The groups are shells around one centre, one inside the other: the same stretched ball of 5 dimensions in 6 sizes.
In the rows, 128 means zero.
Some rows, each with its group after it:
[ 89 140 168 158 147  80 128  88 130 141 102 121 131 103  79  88 132 149
  99 174 113] => Y
[108 143 175 130 156  98 143  98 131 142 135 140 130  72  68 106 127 141
  96 152 134] => Z
[116 129 158 140 144  97 132 100 129 137 105 141 145 104 105 114 141 140
  86 161 103] => B
[106 129 150 145 127  93 135 112 118 125 102 145 132 100 111 117 144 144
  98 161  99] => B
[ 66 131  96 151  77  66 117 145 117  78 113 108  57 171 140  87 152 172
 131 173  94] => U
[117 116 112 134 131  93 124 140 123 112 112 116 138 158 144  97 137 151
 108 169  88] => X
[102 138 139 122 139  94 142 135 123 118 151 123 109 102  91  95 122 153
 122 153 132] => U
[156 122 173 114 171 126 153 113 121 152 123 170 189  57 102 143 131 121
  78 139 110] => N
[125 114 125 137 132  99 128 131 120 119 100 134 150 139 145 114 144 143
  96 165  82] => Z
[ 98 133 149 148 133  90 139 120 112 125 110 132 132  95 100 103 132 149
 114 165 107] => Y
[129 122 114 101 137 108 141 159 124 107 157 128 122 127 128 110 127 147
 116 144 118] => B
[143 125 114  69 121 125 155 173 125  93 190 161  94  94 126 143 136 140
 112 113 137] => B
[183 117 148  67 182 149 171 162 118 137 182 170 184  52 110 149 114 119
  98 113 135] => X
[178 124 182  90 206 144 172 131 117 165 159 169 215  25  80 140 106 114
  91 126 136] => X
[157 117 105  60 120 135 161 190 117  89 193 169 106  91 142 155 136 136
 114 107 130] => U
[ 67 134 123 168 109  64 115 117 121 108  94 100  96 158 117  74 141 167
 121 187  93] => X
[139 124 116  78 113 121 150 164 125  93 175 165  93  99 132 147 144 139
 104 117 126] => N
[104 127  90 104 107  94 136 176 120  82 166 115  76 148 135  98 131 162
 137 147 121] => Z
[147 130 136  70 136 129 160 156 127 109 189 169 108  70 107 147 133 133
 102 111 143] => N
[112 111  86 130 109  95 132 177 104  89 119 117 123 162 166 103 137 158
 133 165  82] => U
[141 110 120 117 119 114 140 146 114 109 114 161 145 118 157 143 151 136
  93 145  84] => Y
[116 110  97 134  95  96 126 153 111  90 100 140 117 157 173 125 158 150
 106 160  71] => U
[ 95 108  54 134  74  81 117 189 107  61 115 105  82 207 195  97 151 171
 140 170  70] => X
[ 98 116  95 142 100  83 119 149 118  92 104 115 106 174 160  98 149 160
 117 172  79] => B
[ 90 117  56 114  59  83 122 189 115  50 143 119  42 192 181 109 158 171
 137 152  91] => N
[117 115  74  99  85 105 141 198 105  66 156 138  80 148 170 126 145 157
 136 138 100] => N
[141 128 120  73 141 123 157 172 124 104 194 146 110  92 112 126 122 142
 119 120 143] => N
[162 125 134  61 155 139 170 173 120 115 201 167 134  58 106 146 119 130
 112 107 148] => U
[ 76 135 116 142 100  71 117 124 133  97 122 110  69 159 119  87 147 165
 114 169 108] => Y
[124 143 178 111 166 110 153 106 132 145 155 150 136  53  62 117 121 135
  95 138 146] => Z
[109 141 144 102 131 102 146 132 132 112 170 142  88  87  86 114 131 148
 110 134 145] => Z
[142 128 153  97 140 123 156 134 121 123 152 173 134  61 106 147 138 130
  93 125 125] => N
[144 124 142  98 163 117 144 135 133 131 155 139 149 101 107 117 124 136
  96 140 126] => Y
[154 125 140  76 144 129 155 145 131 117 175 168 125  78 112 147 135 130
  91 116 134] => Z
[ 87 130  85 106  63  86 127 164 126  60 156 136  26 156 148 119 161 165
 123 139 114] => X
[ 81 121  72 133  70  75 117 168 118  64 125 111  55 190 167  97 155 171
 133 165  88] => B
[ 92 137 126 122 111  87 133 134 129 100 147 126  76 123 106 101 139 158
 117 151 125] => B
[147 135 160  83 168 129 166 143 123 134 183 159 144  46  79 132 114 131
 107 121 151] => Z
[148 133 208 129 192 121 154  79 126 176 112 169 203  30  66 134 125 117
  68 146 121] => Y
[143 106  91 102 116 118 147 189 102  91 141 146 136 130 170 133 137 144
 124 141  91] => U
[142 127 168 115 164 115 141 101 136 147 127 156 162  83  98 129 136 128
  73 144 116] => X
[141 116  87  75 116 122 156 204 108  81 185 144 104 117 150 131 128 148
 136 123 122] => Y

New rows, each followed by its group:
[ 81 137 114 131 111  79 131 146 122  96 144 108  76 138 110  84 131 166
 134 162 121] => X
[129 130 178 138 169 106 140  92 128 155 107 147 174  77  88 116 131 131
  81 158 110] => B
[117 131 112  90 113 103 138 152 135  92 174 138  73 126 121 119 141 151
 110 131 132] => Z
[145 133 162  91 166 122 153 124 134 137 167 156 142  66  85 129 124 130
  91 128 142] => B
[125 131 132  91 110 115 151 147 122  98 164 170  88  81 116 147 147 140
 103 121 129] => X
[123 134 172 130 163 101 134  90 139 149 120 141 151  91  86 111 133 135
  78 156 118] => X
[127 117  89  90  93 113 147 187 111  75 163 152  85 125 157 138 146 150
 125 128 110] => B
[ 81 137 111 127 102  82 134 151 119  90 148 116  68 132 113  92 134 166
 135 157 123] => X
[133 132 187 135 185 112 152 101 118 164 117 147 192  52  74 114 116 129
  93 156 120] => Z
[123 127  97  79 110 111 147 181 123  82 189 139  75 122 131 122 133 152
 128 125 134] => B
[144 127 193 138 178 119 153  93 115 166  99 168 205  42  87 136 129 120
  78 152 105] => X
[ 62 130 105 165  81  60 108 123 125  88  92 105  66 181 140  83 157 171
 117 183  84] => X
[ 95 136 142 136 124  85 126 108 135 118 123 127  99 124 102 100 142 152
  99 161 115] => Z
[117 112  83 116 103 100 136 184 106  82 135 126 110 154 166 112 139 156
 133 153  91] => B
[130 128 134 100 150 109 141 137 135 121 160 133 124 112 106 110 126 143
 103 141 129] => U
[116 123 101 100  91 102 134 158 126  81 151 149  73 137 148 132 155 150
 108 134 109] => N
[113 120 114 126 113  94 126 137 126 103 119 133 111 147 143 114 149 150
 101 157  94] => B
[133 126 177 141 167 107 139  91 126 156  97 152 183  79  97 122 135 128
  76 160 101] => Z
[134 113 123 124 125 108 134 139 118 113 109 150 145 127 151 131 149 139
  93 152  84] => Z
[129 141 170 102 165 115 159 124 125 139 167 150 137  50  67 119 116 136
 106 133 149] => U
[163 121 134  71 155 135 159 159 126 119 181 164 142  79 117 144 126 129
  98 116 134] => N
[151 133 183 103 193 124 157 109 132 161 154 152 180  49  69 121 113 125
  86 137 140] => Z
[114 127 157 142 127  98 135 104 120 128  98 157 138  93 114 129 150 138
  86 156  96] => Y
[109 119  83 107  93  99 141 188 106  74 153 130  83 143 155 115 139 160
 139 144 105] => N
[ 90 118  89 142  78  81 121 155 112  78 105 126  82 170 166 109 158 163
 121 166  78] => B
[144 114  89  76 121 122 152 198 113  85 182 142 110 124 152 130 130 146
 129 125 120] => Z
[124 141 166 108 173 107 148 116 136 143 163 133 137  75  66 102 114 140
 102 143 148] => X
[163 127 186 105 192 135 168 120 115 163 142 170 205  26  80 140 114 117
  89 133 128] => U
[128 124 104  88 126 113 151 181 116  94 179 134 102 115 127 116 125 150
 131 132 130] => N
[141 128 158 105 144 123 161 137 111 128 144 172 148  50 102 146 132 130
 101 129 122] => X
[131 134 183 125 155 112 148  93 128 148 120 169 155  54  84 137 139 127
  76 142 119] => Y
[181 127 183  74 200 148 174 130 126 160 177 178 196  20  76 150 111 112
  83 113 147] => Y
[138 130 127  74 138 120 151 155 134 107 190 149 100  95 107 128 129 140
 106 120 144] => Z
[171 128 160  63 175 144 170 148 128 136 195 175 155  39  88 150 117 121
  93 106 152] => U
[167 121 168  95 174 135 160 126 122 147 145 175 184  51 103 149 127 118
  81 127 121] => N
[130 139 178 109 165 112 148 100 138 146 149 154 140  62  71 123 128 131
  83 137 139] => Z
[167 133 194  86 193 140 169 111 129 162 166 180 183  16  65 148 117 114
  78 118 148] => U
[120 131 162 138 170  99 139 110 125 148 119 125 166  96  89  95 119 141
 101 165 115] => Z
[119 130 122  94 107 106 140 144 132  95 162 154  78 110 122 133 149 145
 101 129 126] => Z
[ 74 122 100 167  85  68 115 137 111  89  83 111  93 173 154  91 154 167
 123 184  72] => U
[181 112 149  82 168 145 165 151 115 136 153 180 188  58 125 160 128 117
  87 120 115] => X
[160 125 196 124 200 128 158  98 120 175 115 164 223  38  81 133 118 116
  76 147 115] => U
[ 91 115  99 159 100  77 116 143 111  96  85 111 116 176 161  94 149 162
 119 183  69] => Z
[ 91 133  94 104  82  87 129 158 132  72 165 127  38 152 133 109 150 164
 122 141 123] => U
[130 121 100  91 129 113 151 186 113  94 176 129 112 120 133 112 121 151
 136 136 125] => Y
[127 133 170 128 176 105 143 106 129 152 129 133 166  82  80 103 119 136
  95 157 124] => N
[ 85 124  80 127  84  80 124 171 116  72 137 109  64 174 153  93 144 170
 138 162 100] => B
[150 122 157 109 170 119 145 119 131 144 134 150 172  89 107 126 128 128
  83 144 115] => U
[166 133 184  82 198 139 170 125 128 159 176 166 183  25  66 136 108 119
  90 120 152] => U
[123 107  68 104  79 107 139 200 101  64 140 144  91 155 188 134 152 155
 131 141  85] => Y
[ 78 120  63 132  71  74 118 181 114  60 131 100  54 198 169  87 148 176
 144 168  90] => U
